Every row belongs to one group in each of 3 separate groupings. Each group adds its own fixed numbers to the row, and there is some noise. The rows also spread widely along 3 directions, which tell nothing about the answers.
(in the rows, 128 means zero)
Some rows, each with its group in each grouping after it:
[ 92 151 146 123 202 131 119 102 143  82 155  96  50  84 110 142 114 171
  98 132 173 161 126]
J862 Nur J4
[109 136 130 121 206 106 116  81 136 140 150 159  65  89 103 115 122 179
 101  98 125 128 100]
J727 sorab J444
[154 109 130 129 164 130 123  62 120 116 138 117  96 141 108 145 103 182
 114 138 109 126 120]
J661 Mif J558
[135 113 145 130 126  82  80  97 125 146 123 162  81 113  90 120 130 165
  64 106  79 104 135]
J975 kavo J4
[133 111  87  87 201 118 131  53 123 107 159 117 114 127 113 151  71 192
 126 118 126 117  89]
J500 Faduf J241
[130 109  89 111 169 140 124  77 102  92 162 106  70 126 117 154 110 141
 158 136 117 166 106]
J927 Faduf J470
[130 138 136 159 152 128 100 109 137 115 139  86  79 109 103 140 139 176
  75 125 113 141 127]
J661 Nur J444
[107 149 174 135 186 102  94 111 153 127 138 132  64  78 103 109 147 186
  64 104 156 137 102]
J727 Mif J241
[164 103  95  90 157 107 108  60 138 122 149 168  82 144  95 119 106 169
 122 107 105 111 103]
J927 kavo J558
[104 142 123 117 219 148 131 102 113 122 159  95  46  90 117 155 114 149
 135 127 155 153  86]
J500 sorab J470
[115 118 113  92 175  86 123  54 128 127 154 154 106 122 105 127  89 192
 114 133 128 115 109]
J975 Faduf J241
[102 153 153 128 207 124 120 103 120  95 145  95  43  84 106 139 129 177
 116 145 179 174 104]
J862 Mif J558
[101 126 129 106 210 118 126  69 119 142 172 148  58 107 105 122 111 181
 123 132 168 132  99]
J975 sorab J558
[100 133 121 102 232 125 135  81 132  84 161  99  65 103 107 135 103 179
 138 147 184 165  91]
J862 Faduf J558
[140 100 108  99 163 128 108  55 106 109 144 145  81 141 100 147  91 159
 136 137 107 121 135]
J975 kavo J558
[130 110 135 107 187 132 123  64 130 117 152 128  67 120 103 133  85 181
 106 119 141 137 106]
J727 Mif J558
[113 108 123 106 169 108 123  59 130 120 158 136  86 123 104 136  70 184
  95 122 140 108 128]
J975 Nur J4
[134 122 140 125 187 154 122  71 116 108 145  90  75 124 100 146 103 171
 124 153 152 146 112]
J661 Mif J558
[109 123 108  86 239 122 153  58 131  80 166 110  82 107 109 135  82 183
 161 143 186 157  95]
J862 Faduf J558
[110 119 123 101 208 114 126  86 142 127 157 113  96 100 115 129 104 195
  97 106 154 127  81]
J500 Faduf J4
[114 147 162 132 186 105 113  85 140 142 142 116  84  86  85 104 126 191
  95 110 167 114  96]
J661 Mif J444
[168 110 140 141 124 120  92  82 133 119 125 127  96 131  90 139 119 161
  85 121  68 101 130]
J661 kavo J4

New rows. What belongs after each?
[113 139 131 132 199 135 123 102 116 137 147 106  56  96 118 152 134 162
 111 115 131 136  89]
J500 sorab J470
[136 137 147 132 158 115  91 105 122  87 122 117  54 104  89 141 137 150
  92 139  99 151 133]
J862 kavo J4
[137 138 149 141 167 133 107  87 108 114 134  85  72 111  92 142 120 172
 117 136 124 138 123]
J661 Mif J444
[119 140 169 125 168  72 117 100 139 128 127 136  75  70  98 110 130 201
  64 113 149 126 102]
J862 Mif J4
[139 123 100  90 196 119 145  45 111 106 161 144  74 117 113 142  84 179
 146 145 126 139 100]
J862 sorab J558
[127 131 124 122 156  99 104  75 113 135 140 164  78 112 110 138 120 173
  98 132 103 120 116]
J975 sorab J241
[118 150 129 112 208 119 132  90 120 112 152 123  53  99 110 137 129 171
 124 144 144 160 106]
J862 sorab J558
[125 153 131 136 162  88 111 110 141  97 128 129  87  97 116 133 148 176
  80 128 113 152 105]
J862 Faduf J241
[120 129 126 117 184 114 130  75 140  93 148 117  73 100 107 141  90 179
 100 122 152 144 122]
J862 Nur J4
[146 105 119 140 142 137 123  71 132 104 143 101  93 131 108 161  88 169
  95 132  97 124 134]
J661 Nur J4
[137 111 101  90 156  83 124  26 121 147 152 184 107 124  96 131  78 184
 114 121 100  91 106]
J975 sorab J241
[104 144 106  79 233 128 140  48 106 105 166 113  60  91  95 134  78 168
 170 143 165 150  99]
J862 sorab J444
[106 153 151 160 177 148 102 120 157  96 151  80  63 100 108 145 140 166
  89 127 162 143 116]
J661 Nur J241
[127 104 132 110 159 111 113  62 104 126 144 137  85 128 104 140  99 182
 110 141 130 131 116]
J975 Mif J558
[ 93 170 163 125 206 117 104 104 118 100 141  92  39  67  96 123 136 180
 105 139 180 172 114]
J862 Mif J444
[109 147 129 110 201 133 117  74  99  89 144  85  49  98  99 150 101 167
 147 153 162 170 119]
J862 Mif J444
[110 125 148 112 223 127 119  86 142 118 164 115  53 100 102 126 105 179
 116 119 187 152 102]
J727 Mif J558
[132 114 101  96 170 113 120  46 106 121 152 126  70 119  96 132  85 174
 144 128 142 138 100]
J927 Mif J444
[114 145 114 132 175 142  96 109 127  96 154  86  39 118 109 153 140 151
 108 131 136 169 132]
J927 Nur J444
[113 127 166 138 184  98 110  97 153 147 144 142  55  69 103 101 134 186
  82  93 157 131  92]
J727 Mif J470
[102 128 136 121 162 138  97  77  75 110 142  83  56 117 100 161 100 157
 136 162 132 163 143]
J975 Mif J444
[101 169 123 118 200 124 116  94 122 106 150 121  52  83 107 140 135 161
 119 140 154 153 101]
J862 sorab J241
[132 118 139 124 181 129 136  49 122 125 148 106  90 109  95 133  79 175
 136 132 143 122 104]
J661 Mif J470
[150 119 109 131 155 127 114  95 136 106 142 116  86 143 124 167 117 183
  66 105  88 132 118]
J500 Nur J558
[123 105 101 102 173 122 125  50 117 108 164 135  84 135 112 150  75 179
 119 127 139 119 133]
J975 Nur J558
[116 156 144 128 170 132 108  94  93  90 126  78  48  93 101 151 125 162
 119 152 134 173 131]
J862 Mif J444
[119 145 143 118 176 110 101 107 133 125 154 125  60  97 105 116 139 175
  99 119 168 145  95]
J927 Mif J241
[139 130 131 123 177 137  98  78 127 105 146  98  73 119  82 129 113 159
 134 130 119 121 126]
J661 kavo J444
[128 114 102 116 157 138 114  57  95  97 148 104  66 139 105 176  77 156
 129 149 109 141 147]
J975 Nur J444
[109 117 148 125 202  79 118 102 168 128 155 149  83  82 107  87 124 191
  72  88 161 125  93]
J727 Faduf J4
[100 163 162 136 193 141 117 103 110  91 135  72  36  72 111 144 138 156
 130 158 172 181 118]
J862 Mif J470
[119 134 123 125 193 137 123  97 109 133 150 103  61  99 118 157 129 159
 112 119 129 143  87]
J500 sorab J470
[141 124 113 143 166 139 120  65 127 102 153  94  83 124 104 153  96 165
 110 127 119 127 132]
J661 Nur J444
[ 93 139 124 116 197 116 111  76 102 140 165 124  55  92  97 129 113 167
 127 135 148 137 111]
J975 sorab J444
[128 113 133 115 164 137 116  83 100 113 147 102  54 126 104 145 104 154
 129 142 142 159 117]
J927 Mif J4
[117 130 171 136 180 101 108  91 144 140 143 121  89  87  93 104 119 192
  80 118 161 110 101]
J661 Mif J4
[122 164 147 138 165 115  88 116 140  88 121 123  50  90  97 135 162 154
  92 126 113 151 121]
J862 kavo J241
[124 136 162 140 188 128 112  96 131 126 145  99  70 103  99 124 138 180
  97 137 169 139 105]
J661 Mif J558
[112 146 131 132 189 142 113 116 116 117 161 111  27 112 117 141 164 144
 124 140 150 173 100]
J927 sorab J558
[122 141 132 148 174 128 112  93 137 112 148  92  77 114 105 139 120 177
  92 120 141 133 126]
J661 Nur J444
[119 109 109 106 166  88 112  56 106 129 148 132  97 119 102 136 102 188
 114 132 107 125 126]
J975 Faduf J444
[103 144 139 134 205 123 101 109 160 113 152 113  50  83 104 126 125 179
  79 101 155 151 125]
J727 Nur J444
[118 141 150 115 183 107  83 106 169 124 144 154  66  93  92 105 139 164
  74  87 137 117 112]
J727 kavo J241
[118 137 128 112 193 159  85 109 114 104 146  83  48 108  99 154 126 147
 121 125 128 153 120]
J500 kavo J444
[139 103 109 110 149 100 119  83 126 120 153 136  83 128 113 131 120 173
 102 126 104 146 109]
J927 Faduf J4
[122 139 111 123 183 145 134  71 120  73 152  89  58 112 118 169  93 151
 134 147 136 165 128]
J862 Nur J470
[126 141 149 152 168  99  89 113 138 140 134 146  52  86 103 122 168 179
  60 100  88 138 115]
J727 sorab J444
